There are 9 hidden switches. A switch that is on adds its own fixed numbers to the row, and there is some noise. The rows also spread widely along 11 directions, which tell nothing about the answers.
Known rows, each followed by its switches (1 for on, 0 for off):
[ 1.93  1.67  1.06  1.87 -2.65 -0.94 -1.11 -1.72  1.17 -1.21 -1.12 -0.10
 -0.70 -0.41 -0.96  0.20 -1.50  1.34 -0.49 -0.21 -1.16  0.92 -0.78 -0.06
 -2.17]	1 0 0 0 1 0 0 0 1
[ 0.43 -1.33 -0.81 -2.07 -0.92  1.69 -0.03 -0.67 -0.34  1.96 -0.15 -0.27
 -0.55 -0.93 -0.56 -0.58  3.86 -3.26  1.13 -0.16 -0.55 -0.22  0.07  1.61
 -0.63]	0 0 1 0 1 0 1 1 0
[ 2.66 -1.46  0.04 -3.93  2.04  1.67 -2.50  0.52  0.40 -0.29  0.75  1.20
  1.81  0.61  2.09  0.20  2.52 -0.28 -0.31  0.65  1.59 -0.26  0.95  0.75
 -2.21]	0 1 0 1 1 1 1 1 0
[ 0.58  0.84  0.18  0.12  0.28 -0.24  0.87 -2.34  1.38 -0.61  0.90  0.44
  0.70  0.11 -1.25  0.53  1.00 -0.17 -0.91  0.91 -0.07  0.62  0.29  0.68
  0.29]	1 0 1 0 0 0 1 0 1
[ 1.93 -0.80 -1.00  0.98 -0.17 -0.28  0.30 -1.00  0.46 -1.87 -1.10  0.45
  1.55 -0.89  0.79 -1.58  1.36  0.80 -1.18  0.49 -0.88  0.01  1.60  0.99
 -1.79]	1 0 1 0 0 1 1 0 0
[-1.12  1.60  2.43  0.96 -0.23 -0.27  2.77  0.47 -1.94 -0.59 -0.30  0.04
 -1.92 -0.59 -1.50  1.60  0.84 -1.28 -0.21  0.12  0.74  0.16 -0.08  1.55
 -2.76]	1 1 0 0 0 0 1 1 1
[-0.33  1.86  2.38 -1.87  0.37  1.06  0.16 -1.41 -1.20  0.79  2.96  0.26
 -0.09 -0.60 -0.17  5.14  0.89 -0.50 -1.03  0.43  2.15 -0.83  0.88  0.92
  0.27]	1 1 0 0 0 0 0 0 0
[ 1.19  0.29  0.59  0.27  0.98 -0.26  0.75 -0.26 -0.19 -0.11  0.99  0.54
  1.44  0.09 -1.15  0.60  1.02 -1.13  0.00 -0.17  1.24 -0.45  2.40  0.87
 -1.90]	1 0 0 1 0 0 1 0 1
[ 0.23 -0.99 -0.57 -0.60  0.40 -2.84  1.03 -2.91  2.79 -0.17 -0.86  1.35
  2.18  1.85 -2.07 -2.62 -0.20 -1.35  0.56  1.74 -0.69  1.50  1.10  1.63
  1.40]	1 1 1 0 0 0 1 0 1
[ 1.10  0.71  1.30  0.46 -0.85 -4.00  0.23 -2.11  2.53 -1.56 -0.34  2.23
 -0.12 -0.13 -1.74  1.08 -1.96 -2.09 -0.68  1.45  1.19 -0.21  3.62  2.40
  0.27]	1 1 1 1 1 1 1 1 0
[ 0.38 -0.77 -0.82 -3.25  1.78 -0.67 -0.50 -0.57  1.32 -0.29  0.86  0.14
  2.10  1.88  0.12 -0.68  0.58 -1.16 -0.09  0.62  0.59  0.97  0.67  0.96
  0.97]	1 1 0 1 1 0 0 1 0
[ 1.18  0.47 -1.23 -1.17 -0.38  1.20 -0.69  0.03  0.86 -0.32  0.07 -0.34
 -0.85 -0.86 -0.27  0.63  2.04 -2.09 -0.41 -0.63  0.09  0.34  0.08  1.04
 -0.43]	1 0 0 1 1 1 0 1 1
[ 2.45  1.73  0.39 -0.01 -1.85  0.46 -1.81 -2.33  1.91  0.46 -0.49  0.43
 -1.05 -0.39 -0.73  0.66  0.23  0.80 -0.44  0.48 -0.89  0.95 -2.13 -0.10
 -1.44]	1 1 0 0 0 0 0 1 1
[-0.61 -0.15  2.49 -2.64  0.32 -1.06 -0.48 -2.16  2.07  0.99 -0.27  1.22
  0.47  1.49 -1.66 -0.01  1.46  1.21  0.30  2.60  0.07  2.09 -0.84  1.87
  2.09]	1 1 0 0 1 1 1 0 1
[ 0.38 -1.58  0.13 -0.78  1.13  0.32  0.61  0.45 -0.55 -0.74 -0.24  0.41
  1.25  0.24  0.13 -0.67  1.70 -1.21  0.29  0.27  0.39 -0.16  1.25  1.00
 -1.85]	0 0 1 0 0 1 1 0 1
[ 0.16 -0.02 -0.47  0.27 -1.99 -0.36 -1.04 -0.60  0.72  0.69 -1.74  0.37
 -3.16 -0.58  0.47 -1.38  0.55 -0.85  0.25  0.48 -0.84  1.57 -1.93  0.91
 -1.16]	0 1 0 0 0 0 0 0 1
[ 1.98  0.43 -1.92 -0.85  1.27 -0.05 -0.78 -0.50  1.71 -2.26  0.63  0.58
  0.58  0.27  0.38  1.19 -0.65 -3.40 -0.79 -1.01  1.35 -0.18  0.78  0.46
 -1.55]	1 1 0 0 1 1 0 0 1
[-0.58  0.04 -0.04 -0.79 -1.01  0.99  0.12 -0.59 -1.77 -0.10 -1.12 -0.10
 -1.25 -0.77  1.36  0.55  0.95  0.00 -0.74  0.70 -0.97  1.10 -1.15  1.47
 -1.96]	1 1 0 0 0 0 1 0 1
[-0.47  1.47  1.91 -0.22 -2.12  0.58  0.29 -1.64 -0.17  0.52  0.07 -0.54
 -1.34 -0.83 -0.92  1.59  0.80  0.62 -0.31  1.32 -1.48  1.26 -0.88  1.70
 -0.19]	0 0 0 1 1 0 1 1 1
[ 2.29  1.84  0.76 -0.63 -0.27 -2.29 -0.31 -1.90  2.10 -2.32  0.13  0.16
  2.30  0.26 -2.01 -0.26  0.16 -0.25 -0.53  0.93  0.98  0.29  2.92  1.27
  1.64]	1 1 1 0 1 1 1 1 0
[-0.65  0.37 -2.27 -1.84 -0.17  3.03  1.03  0.36 -0.43  0.51  0.40 -2.25
 -1.35 -1.82 -0.14 -1.09  5.54 -2.36  0.02 -0.22 -1.16  1.20 -1.00  1.68
  2.17]	0 0 0 1 1 1 0 1 0
[ 2.68  0.16  1.28 -3.06 -1.68 -0.25 -4.54 -1.09  1.78  0.58 -0.51  1.03
 -1.08 -0.44  1.15  1.28  0.80  0.48 -0.19  1.00  1.18  0.44  0.39  0.88
 -0.07]	0 1 0 0 1 1 0 1 1
[ 1.36 -0.91 -1.37 -0.12  1.42  0.12 -0.04 -1.04  1.81 -2.33  0.98  2.03
 -0.60 -0.23  1.19  2.20 -0.88 -3.51 -1.41  0.17  1.39 -0.69  1.07  0.80
 -2.44]	0 0 1 0 1 1 1 0 1
[ 0.09  0.84 -0.06  1.05 -0.13 -1.98  1.02 -1.60  1.79 -0.85  0.26  0.84
 -0.32  0.24 -2.08  0.87 -0.94 -3.11 -0.12  0.17  0.88  0.42  1.63  1.37
 -0.07]	1 0 0 0 1 0 1 0 1
[-1.13  1.40  2.17 -1.88 -0.86 -0.80 -0.69  0.61 -1.14 -1.38 -0.26  0.20
 -3.01 -0.75  0.89  3.05 -0.75 -0.81 -0.91  1.23  1.55  0.87  0.70  2.38
 -0.25]	0 1 0 1 1 1 1 1 1
[ 1.83  0.56 -1.22 -1.56  0.22 -0.73 -1.48 -0.26  0.62 -1.33  1.18 -0.71
  1.58 -0.46  0.98 -0.38  1.76 -0.03 -1.19 -0.08  1.73  0.40  3.48  0.70
  1.72]	1 0 0 1 1 0 0 0 0

New rows. What belongs after each?
[ 0.24 -0.95  0.29 -0.94  0.22 -0.04 -0.33 -1.18  1.24  0.06 -0.28  1.04
  0.01  0.69 -0.38  0.08  0.46  0.10 -0.22  0.78 -0.39  0.75 -1.18  0.55
 -0.45]	1 0 1 0 0 1 0 0 1
[ 0.03  0.32  0.06  1.20 -1.51 -1.91  0.84 -3.08  2.86 -0.52 -0.55  0.77
  0.11 -0.05 -2.49 -0.46 -1.01 -1.40  0.55  1.33 -1.69  0.83 -0.13  1.56
  1.09]	0 0 1 0 1 1 1 0 0
[ 0.86 -0.99 -0.36 -2.20  1.70 -0.32 -0.19 -0.94  2.28 -0.28  0.42  1.38
  0.85  1.45 -0.16 -0.46  0.48 -0.67 -0.34  1.33  0.10  0.72 -1.04  0.55
 -0.39]	1 1 1 1 0 1 0 1 0
[-1.02  0.37 -1.86 -1.08  1.39 -1.19  1.18 -1.70  3.22 -0.42  0.36  0.04
  0.67  2.13 -2.84 -1.10 -0.58 -3.58  0.90  0.29 -0.53  1.81 -1.82  1.08
  2.50]	1 1 0 0 1 1 0 0 0
[ 1.87 -0.71  0.73 -0.27 -0.83 -0.14 -1.50 -0.24 -1.32 -1.01 -0.23  0.35
  1.05 -1.13  1.96  0.07  1.12  1.23 -0.93  0.58  0.67 -0.69  2.67  0.66
 -2.23]	0 0 1 0 0 0 1 0 0
[ 0.66 -0.75  1.01 -0.57 -0.27 -0.33 -0.60 -0.80  0.95  0.35  0.29  0.39
  0.97  0.18 -0.62  0.68 -0.15 -0.50  0.62  0.37 -0.48 -0.08  0.54  1.06
 -0.83]	0 0 0 1 1 1 0 0 0
[ 1.03 -0.47  1.85 -1.81 -0.25 -0.13 -1.22 -0.57 -0.44 -0.06  0.02 -0.52
  2.92  0.53 -0.87  0.55  0.77  0.28  1.02  0.36 -0.03 -0.51  1.94  1.41
 -0.40]	0 0 0 0 1 1 1 1 0
[-0.99 -1.21 -0.10 -1.15  1.00  1.29  0.65  0.07 -0.61 -1.18 -0.36  0.58
 -1.42 -0.39  1.78  0.31  1.85  0.22 -1.24  1.42 -0.22  1.10 -1.00  1.02
 -0.95]	0 0 1 0 0 1 1 0 1
[ 1.59 -0.86  1.11 -1.28  0.90 -0.37 -1.17 -1.45  2.05 -0.22 -0.18  2.17
 -0.15  0.96  0.59 -0.30  1.11  1.72 -1.25  1.95  0.80  0.76 -0.62 -0.05
 -2.13]	1 0 1 0 0 0 1 1 1
[ 1.86  0.64  0.89  0.20 -1.57 -0.54 -1.46 -2.03  1.77  0.77 -0.43  0.90
 -0.05  0.19 -1.69  0.73 -0.45 -1.11  0.79 -0.06 -0.22  0.21 -0.22  0.53
 -2.07]	1 0 0 0 1 0 1 0 1
[ 0.45  1.82 -1.44  0.39 -1.59  0.26 -0.31 -1.50  0.00 -0.90 -0.62 -3.09
  2.50  0.43 -1.84 -2.90  1.00  1.27  1.10  0.09 -2.59  1.88 -0.97  0.48
  2.09]	0 0 0 0 0 0 1 0 0
[ 1.05  1.37 -0.76 -0.75 -0.33 -1.17  0.17 -2.89  2.96 -1.12  0.58  0.62
  0.18  0.76 -2.02  0.31 -0.31 -3.03 -0.04  0.89  0.00  0.96  0.12  1.06
  1.28]	0 1 1 0 1 0 1 1 1
[ 0.83  0.89  1.04 -0.68  0.01 -0.82 -0.35 -0.84  1.15 -0.93  0.18  1.05
 -0.68 -0.09 -0.62  0.89  0.38 -0.81 -0.55  0.80  1.53  0.45  0.67  1.22
 -0.39]	1 1 0 0 1 1 1 0 0
[ 0.04 -2.21 -1.47 -0.42  0.38  0.79 -0.29 -0.49  0.85 -0.77 -1.51 -0.20
  1.18  1.14  0.77 -2.50  0.11  0.60  0.38  0.55 -2.82  1.26 -2.81  0.15
 -1.46]	0 0 1 0 0 1 0 0 0
[ 0.45 -0.46 -0.77  0.43 -0.63 -1.05  0.23 -1.12  1.88 -1.09 -0.94  1.21
 -1.90 -0.68  0.74 -0.29 -0.55 -1.13 -0.92  1.32 -0.89  0.84 -0.78  1.17
 -1.05]	0 1 1 1 0 1 0 1 0
[ 0.25  0.30  1.66 -1.07  0.81 -1.21  1.81 -0.84  0.27 -0.52 -0.06  0.18
  1.65  0.88 -2.11 -1.15  2.18 -0.55  0.16  1.05  0.56  0.99  1.78  1.81
  0.18]	1 1 0 0 1 0 1 1 1
[ 2.32  0.25  1.80  1.29 -2.81 -1.57 -0.93 -1.74  0.24 -0.46 -1.30  1.48
 -0.85 -1.98  0.10  1.24 -0.45  0.69 -0.93  0.66 -0.03 -0.86  2.23  1.26
 -2.15]	1 1 1 0 0 1 0 0 0
[ 2.72  1.74 -1.04 -1.86 -0.30  1.20 -1.56 -0.90  0.99 -1.34  1.08  0.23
 -0.34 -0.93 -0.19  2.30  0.80 -3.35 -0.64 -0.75  1.66 -0.35  1.08  0.86
 -1.26]	1 1 1 1 1 1 1 0 1
[-1.36 -0.67  1.25 -0.28  0.35 -0.42  0.91  0.41 -0.22 -0.34 -0.54  1.09
 -2.05  0.17  0.04  1.02  0.25 -0.97 -0.39  0.76  0.68  0.57 -0.84  1.52
 -1.87]	1 0 0 0 1 1 1 0 0
[-0.38  0.33  0.59 -1.88 -1.04  0.41 -0.75 -1.11  0.09 -0.26 -0.78 -0.39
 -0.10  0.16 -0.07  0.69  0.03 -0.52  0.57  1.03 -1.40  1.18 -1.75  1.69
 -0.07]	0 1 0 0 1 1 1 1 0
[-0.50 -0.12  0.61 -0.96  1.40  1.19  1.64 -0.86 -0.56 -1.30  0.98  0.18
  0.81  0.41  0.75  0.92  0.78 -0.37 -0.78  0.80 -0.36  0.66 -0.91  0.92
 -1.87]	0 1 0 0 1 0 1 0 0
[-0.08 -1.53  0.19 -2.99  1.17 -0.23 -0.51 -2.48  1.66 -0.26  0.08  1.34
  1.77  0.88  1.01  0.59  1.07  0.36 -1.21  2.51 -0.12  1.31  0.70  2.03
  1.47]	1 1 0 0 1 1 1 0 1
[ 1.97  1.04  1.47 -1.04 -1.55 -2.47 -2.22 -1.86  1.28 -0.38  0.04  0.45
  1.31  0.24 -0.78  0.67 -0.96  0.39 -0.22  0.52  1.09  0.19  2.65  0.95
  0.64]	1 1 0 0 1 0 0 0 0
[ 1.04 -0.98 -0.10 -1.59  1.13  0.12 -1.37 -1.58 -0.19 -1.59  0.24  1.57
  1.69  0.60  2.95  2.17 -1.55  0.77 -2.04  1.28  0.21  0.18  0.45  0.77
 -2.73]	1 1 0 0 0 0 1 0 1
[ 1.61  0.01  2.32 -3.59 -0.55  0.20 -3.96  0.22  0.02  2.28 -0.24  0.94
 -0.30  0.61 -0.45  0.94  1.60 -0.45  1.78  0.43  2.41 -0.04  0.28  0.81
 -0.69]	0 1 0 0 0 1 1 0 1
[-1.46 -2.03  2.15 -3.05  1.52 -1.14  0.01  1.31 -0.10  0.47 -0.29  1.23
 -0.73  1.34 -0.45 -0.49  1.85 -1.35  0.93  1.33  2.09  0.40  0.76  1.66
 -0.24]	0 0 1 0 1 1 1 1 0
[ 0.08 -1.79 -0.06 -1.19  0.06 -1.78  0.35 -0.79  1.04  1.39 -0.49  0.76
  0.51  0.60 -1.15 -1.65  2.10 -1.83  0.70  0.80  0.50  0.21  1.67  1.49
  0.80]	1 0 1 0 0 0 0 1 0
[ 2.38 -1.34  1.28 -1.74  1.47 -0.42 -0.11 -0.20  0.47 -0.32  0.74  2.15
  1.17  0.32  0.52 -0.44  2.36 -0.70 -0.59  0.73  2.23 -0.51  2.67  0.95
 -2.90]	1 1 1 1 1 0 1 0 0
[-1.25 -1.39 -1.38 -1.03  1.97  0.05  1.74 -0.98  0.04  0.46  1.49  1.23
  0.74  0.35  0.17  2.13  0.30 -3.95 -0.49  0.49  0.81 -0.34  1.55  1.86
 -0.71]	1 0 0 1 0 0 1 0 1
[-0.53 -0.27  0.44 -3.05 -0.30  0.46 -0.78 -1.44  1.00  1.08 -0.45 -0.06
 -0.23  1.47 -0.77 -0.60  0.59 -0.53  1.13  1.45 -1.63  2.03 -2.65  1.43
 -0.17]	0 1 0 1 1 0 1 1 1
[-0.15 -2.07 -0.65 -1.48 -0.80  1.27  0.13  0.98 -2.51  1.38 -1.68  0.24
 -1.86 -1.93  2.38 -1.29  4.23 -2.08  0.11  0.51  0.11 -0.03  0.83  2.19
 -2.26]	0 1 0 0 0 0 1 1 0
[ 1.52  1.91  0.59  0.02 -0.41  0.77 -0.13 -1.20  1.44 -1.69  0.87 -0.24
 -0.02 -0.22 -1.31  0.89  0.36  0.17 -0.61  0.47 -0.35  0.45 -1.00  0.33
 -0.88]	0 0 1 1 1 1 1 1 0
[-1.24 -1.19 -3.69 -1.12  1.21  1.53  0.59 -0.81 -0.08 -0.61  1.23  0.09
 -0.55 -0.55  2.81  2.38 -0.59 -3.83 -1.43 -0.08 -1.00  0.07 -0.83  1.18
 -0.82]	0 0 0 1 0 0 0 1 0
[ 1.97 -0.19 -2.71 -0.11 -1.90 -1.21 -0.28 -2.39  2.85  0.39 -1.01  0.37
 -0.85 -2.04 -0.75 -1.86  3.22 -3.63 -0.35  0.53  0.14  0.94  2.91  2.52
  2.78]	1 1 0 0 1 1 0 0 1
[-0.71 -0.39  0.94 -1.10  0.82 -0.34  0.33 -0.56  0.64 -0.66  0.79  0.37
 -0.33  1.20 -0.22  0.68 -0.42 -0.42 -0.20  0.63  0.13  0.66 -1.10  0.29
 -0.59]	0 0 1 0 1 0 0 0 0
[ 0.52  0.90  0.62 -1.05 -0.45 -0.35 -1.44  0.15  0.43  0.17 -0.09  0.11
 -1.36  0.35 -0.76  0.14  0.70 -0.81  0.32 -0.10  1.42  0.80 -0.49  0.45
 -0.92]	1 0 0 0 1 0 1 0 0
[ 0.60 -1.24  0.87 -2.32 -0.70  0.40 -1.75 -1.41  1.55  1.32 -0.82  0.54
 -0.03  1.62 -0.68 -1.55  0.72  0.69  1.21  1.34 -1.48  1.35 -3.15  0.31
 -1.43]	0 0 1 0 1 0 1 1 0
[-1.42  0.72 -3.27 -0.74  0.52  1.13  1.40 -0.27 -1.28 -3.13  0.82 -2.74
  0.74 -0.82  1.38  0.62  0.86 -2.38 -1.55 -0.67 -1.01  1.20  1.11  1.34
  2.19]	0 0 0 0 1 0 0 0 1
[-0.37  0.96  0.33 -0.42 -0.90 -0.99 -0.31 -0.30  0.36 -0.39  0.37 -0.10
 -1.64 -0.14 -0.46  1.31 -0.44 -1.31 -0.28 -0.12  0.74  0.85  0.55  1.14
 -0.08]	1 0 0 1 1 0 0 0 1
[-1.16  0.47 -1.64 -0.16 -0.52 -1.51 -0.04 -0.46 -0.19 -2.55 -1.78 -0.81
  0.18  0.22  0.88 -0.92 -1.48 -0.58 -0.77  0.75 -1.00  1.75 -0.16  1.78
  0.81]	1 1 0 0 0 1 1 0 0
[-1.12 -3.15 -0.96 -2.80  1.50 -0.89 -0.21  0.03  1.48  1.77 -0.16  1.75
 -1.08  1.08  0.94 -1.14  1.76 -2.63  0.19  1.12  1.01  1.24  0.38  1.76
  0.10]	1 0 0 1 1 0 0 0 1
